All groups share one centre, and each spreads out both ways along 12 directions, with some noise.
In the rows, zero is written as 128.
Some rows, each with its group after it:
[110  90 110  78 130 113 137 171 118 148 158 100 143 135 126] : E
[129 140 174 116 120 129 180 116 115 119 139 127 160 131 191] : F
[143 143  74 198 127 103 155 132 157 116 114 147 125 164  93] : D
[121 132 150 126 142 104 194 149 128  99 219 176 133  82  78] : K
[123 146 128 125 119 142 110 111 153 145  94 131 143 154 119] : K
[171 113  88 188 157 182 109 141 129 138 145 104 108 154  88] : E
[148 156 205 140 180 113 125 153 133 173 143 183 174 166 103] : D
[161 204  88 137 160 135 155 110 162 128  78 133 152 159 118] : F
[ 90 145 121 147 145  62 108 157 101 144 123 176 158 130  87] : D
[112 147 115 162 126 195 120 152 151 138 202 156 171 126 116] : F
[162 116 136 113  94 116  95 102 150 142 136 130 123  86  90] : K
[140 143 124  89 172 148 163 127 100 103  93 176 121  73 149] : E
[140 152 168 128 133 110 125 140 143 137 146 153 130 124 122] : K
[149 175 108 135 125  71 129 122 118 111 112 108 116 110 153] : F
[166 162  91 145 157 100 195 132 127 100 103 167 132 112 146] : D
[111 125 147 114 129 115 162 106 155  87 148 178 100 102  92] : K
[ 90 101 141 112  96 156 112 114 104 127  87  93 104 128 148] : F
[107 204 160 113  85 113 114 138 138 122 104 146 122  85  77] : K
[146 156 135 176  93 148  56 104 137 172 109  76 115 139 105] : D
[132 115 143 132 154 162 177 133 122 144 109 193 176 130 128] : F
[129 100 113  89 155  78 128 167 136 124 141 128 129 158 142] : E
[155 132 169 153 157 147 164 174 159 151 155 180 160 172  95] : D
[127 169 170  85 107  95 139 107 139 136 173  67 150 139 125] : F
[167 170 108 115 147 119 100 167 116 122 181 112 115  67 158] : F
[169 113 173  77 173 146 156 148 135 140 181 119 137 134 162] : K
[ 65 116 147 129 146 147 165 159 108  92 103 186 106 134 146] : K
[168 168 175 125 145  91 109 161 132 151  98 170 139 119 146] : D
[112 156 124 122 121  91 163  99 159 113 133 165 124 104  77] : E
[135 175 194 138 103 179 111 112 159 158 106 126 151 154 131] : D
[ 84 146 145 126 150 140 171 123 129  85 117 146 100 150 149] : K
[ 90 139 123 115 124 133 115 184 157 139 161 157 150 146  61] : F
[ 95 137 131 101 119 128  62 116 157 134  96 139 132 149 171] : F
[ 55 173  81  79 122  92 170 110 101  86 130 112 149 104 112] : D
[188 150  99 169 125 157 159 112 131 122 150  36 100 150 132] : F
[163 101 135 151  94 161 145 124 102 162  93 115  90  61 137] : E
[ 94 180 177 109  76 101 109 169  91 130 151 109 133  76 127] : K
[151 144 165  60 150 118  76 153 133 137  87 144  93  94 137] : E
[206 115 113 136 181 116 167 115 146 127 139 158  96  98 110] : E
[140 152 117 108 124 116 170 100 124 135 133 121 137  85 121] : E
[128  99 149 131 128  83 195 149 103  89 104 156 101 126 155] : F
[156 129 159 151 102 120 139  79 138  94 152  75  59 115 144] : F
[204 113  91 186 134 154 144 134 116 166 130  76 157 163 165] : K
[ 53 147 137 130  93 169 122 175 113 125 117 125 165 167 116] : E
[115 128 107  90 150 133 146 119 167 125 176 122 141 144  72] : D
[113  83 116 134 145 123 124 124 135  97 217  92 115 164 113] : E
[ 86 139 162 120 113  95  84 142 154 139 167 120 119 154  59] : D
[157 148 156 101 100 117 142 171 117 117  86 138 120  97 157] : K
[142  67 142 152 170 125 103 180 111 106 190 161 102 135 124] : E
[ 96 148 122 164  72 125  88 158 147 144  79 132 133 159 117] : D
[131 180 175 154 103 132 102 135  89 140 124 153 141  63 134] : E
[ 92 132 153 121  88  80 148 152 121  99 144 157 127 106 122] : K
[160 109 103 109 155 103 160 136 114 138 145 102 169 153 197] : D
[120  99 178 141 138 145 138 132  94 127 172 186 158  95 161] : E
[127 100 134 126 146 166 172 155 140 120 154 119 131 174 122] : D
[156 111 168 120 153 155 116  88 154 125 160 130  80 111  92] : D
[134 129 133 143 114  89 139 133  97 104 121 123 117 109 200] : F
[153 138 127  69 175 129 148 150 143 138 143 142 143 120 114] : E
[143 134 153 153 138 104 125 124 158 114 123 127  85 163 144] : K
[143  72 155 172 110 141 115  95 101 155 105 120 113 122 140] : F
[155 149 137 143 109 176 117  68 142 151  65 128 151 127 155] : K

New rows, each followed by its group:
[166 122 142 118 159 200 154 171 116 119 119 123 103 127 139] : E
[128 217 158 123 168  67 119 115 147 110 101 173  96 107 123] : K
[ 76 142 128 155  72 140 151 124 146 114 144 160 152 118 101] : D
[ 89 172  81 141 104  84 122 101 120 132 106 145 175 110  94] : K
[135 182 127 123 129  83 115  78 135 128 178  87 163 131 133] : E
[159 152 155 149 106  54 101 114 111 165 140 100 137 103 108] : F
[110 195 149 201  89 117 116 102 125 113 123 158 131 106  99] : E
[107 116 139 156  95 103 108  75 136 101  88 131  72 122 124] : F
[ 81 169 142 128 143 139 148 157  98  93 126 123  82 116 129] : K
[158 177 138  98 140  91  97 110 135 145 117 125 106  76  66] : F
[113 117 156  99  66 118 124  91 147 133 212  79 156 110 167] : D
[197 142 150 171 144 183 130 102 185 141 150 120 116 163 134] : F
[174 131 143 176 141 143 152 169 143 122 153  88  81 179 140] : K
[163 118 130 138 110  98 131  96 124 164 213  52 148 117 137] : E
[150 132 140 171  70  58  79 106 101 131 134 112 102  63 138] : K
[ 98  77 135  74 142 106  74 104 138 145 199  93 124 130  95] : D
[155  39 114 110 157 151 159 150 163 142 112 156  91 152 118] : E
[148 132  67 145 118  85 164  72 141 114 100 130 164 136 143] : K
[142 115 151 103 139 162 142  73 186 117 175 122 107 136 100] : D
[ 92 158 124 170 130 185 124 141  97 113 138 137 169 148 122] : E
[133 121 100 102 162 162 133 147 111 110 114 116 105 123 128] : E
[147 198 110 203 110 103 126 150 101 120 121 123 132 112 114] : E
[178 104 116 180 144 129 111 110 135 107 183  88  69 129 108] : E
[130 165 154 147 102 100 124 114 130 129 154 102 143 133 144] : E
[145  80 128 123 188 142 145 102 141 127 171 174 154 142 141] : E
[123 158 170 108 130 113 165 120 167 122 116 224 174 115 142] : D
[146  96 121 133  94 113 173 117 153 124 103  75  89 163 165] : E
[102 107 152 135 125 112 135 104 146 109 135 120 116 178 176] : K
[ 73 148 167 114 112 107 111 165 165 106 149 215 145 131 135] : F
[159 126 112 119 132  74 202 166 141  75 111 138 110 150 199] : D
[ 78 106  91 134  98  95 103 138 106  97 120 102  94 126 151] : F
[155 111 148 118 149 215 158 167 117 122 135  92  80 133 136] : K
[ 67 146 130 125  85 109 124 122 109 133 106 141 152 108 126] : E
[107  83 163 156  94 169  96 190  88 148 133 148 119  99 142] : F
[124 160 218 120 135 160 176 103 109 110 180  93 119 131 136] : D
[145 186 204 142 111 128 131 167 110 135 115 115 123 133 146] : D
[161 153 167 109 180 118 168 120 131 117 132 179 126 106 127] : D
[134 177 201 134 135 139 138 111 153 125 148 116 119 155 159] : K
[145  88 113 121 103 149 114 107 160 163 158 120 170 136  87] : K
[109 151 143 162 116 114 109 106 127 103  99 113  70 137 149] : K
[ 57 131  94 118  90  82 201  91 148 112  98 138 167 157 138] : E
[114 142  94 120 109 109  64 129 157 116 140  58 101 169 162] : F
[ 95 198 160 141 103 144 113  86 130 101 111 125 138 131 137] : E
[118 171 146 142  62 112  87  74 145 138  89 117 138 110 122] : K
[124 198 146 134 114  88 148 137 179 101 130 123 131 183 106] : E
[164  74 152  98 160 111  93 168 124 148 172 115  91 119 139] : K
[137 128  68 140 130 110 127 120 136 144 166  96 150 134  95] : D
[149 117 125 161 150  95 126 172 137 109 152 144 111 162 123] : E
[179 203 145 129 140  92  84 116 153 137  83 112  85 121 123] : K
[116 155 144  86 168 163 173  85 168 111 108 145 143 169 149] : K
[ 93  94 110 145 140 124 127 141 123 142 147 167 152 140 106] : K
[171 149  61  73 202 138 125 151 187  99 182 112 102 141 127] : F
[154 100 150 120 117 167 183  85 140 134 158 104 111 103 138] : E
[112 232 167 131 135 116 117 163 114 129 117  90 107 138 144] : K
[155  89 152  92 196 104 157 166 164 116 187 174 102 146 110] : K
[142 139 171  77 121 101 174 151  88 124  83 101 111 109 142] : F
[ 96 119  90 187 115 164 147 152 108 118 163 100 153 173 107] : E
[142 205 116 174 118  80 109 122 112 135 145 121 156 107 109] : E
[121 104 167 143 156 129 175  76 150  55 146 114  33 166 108] : D
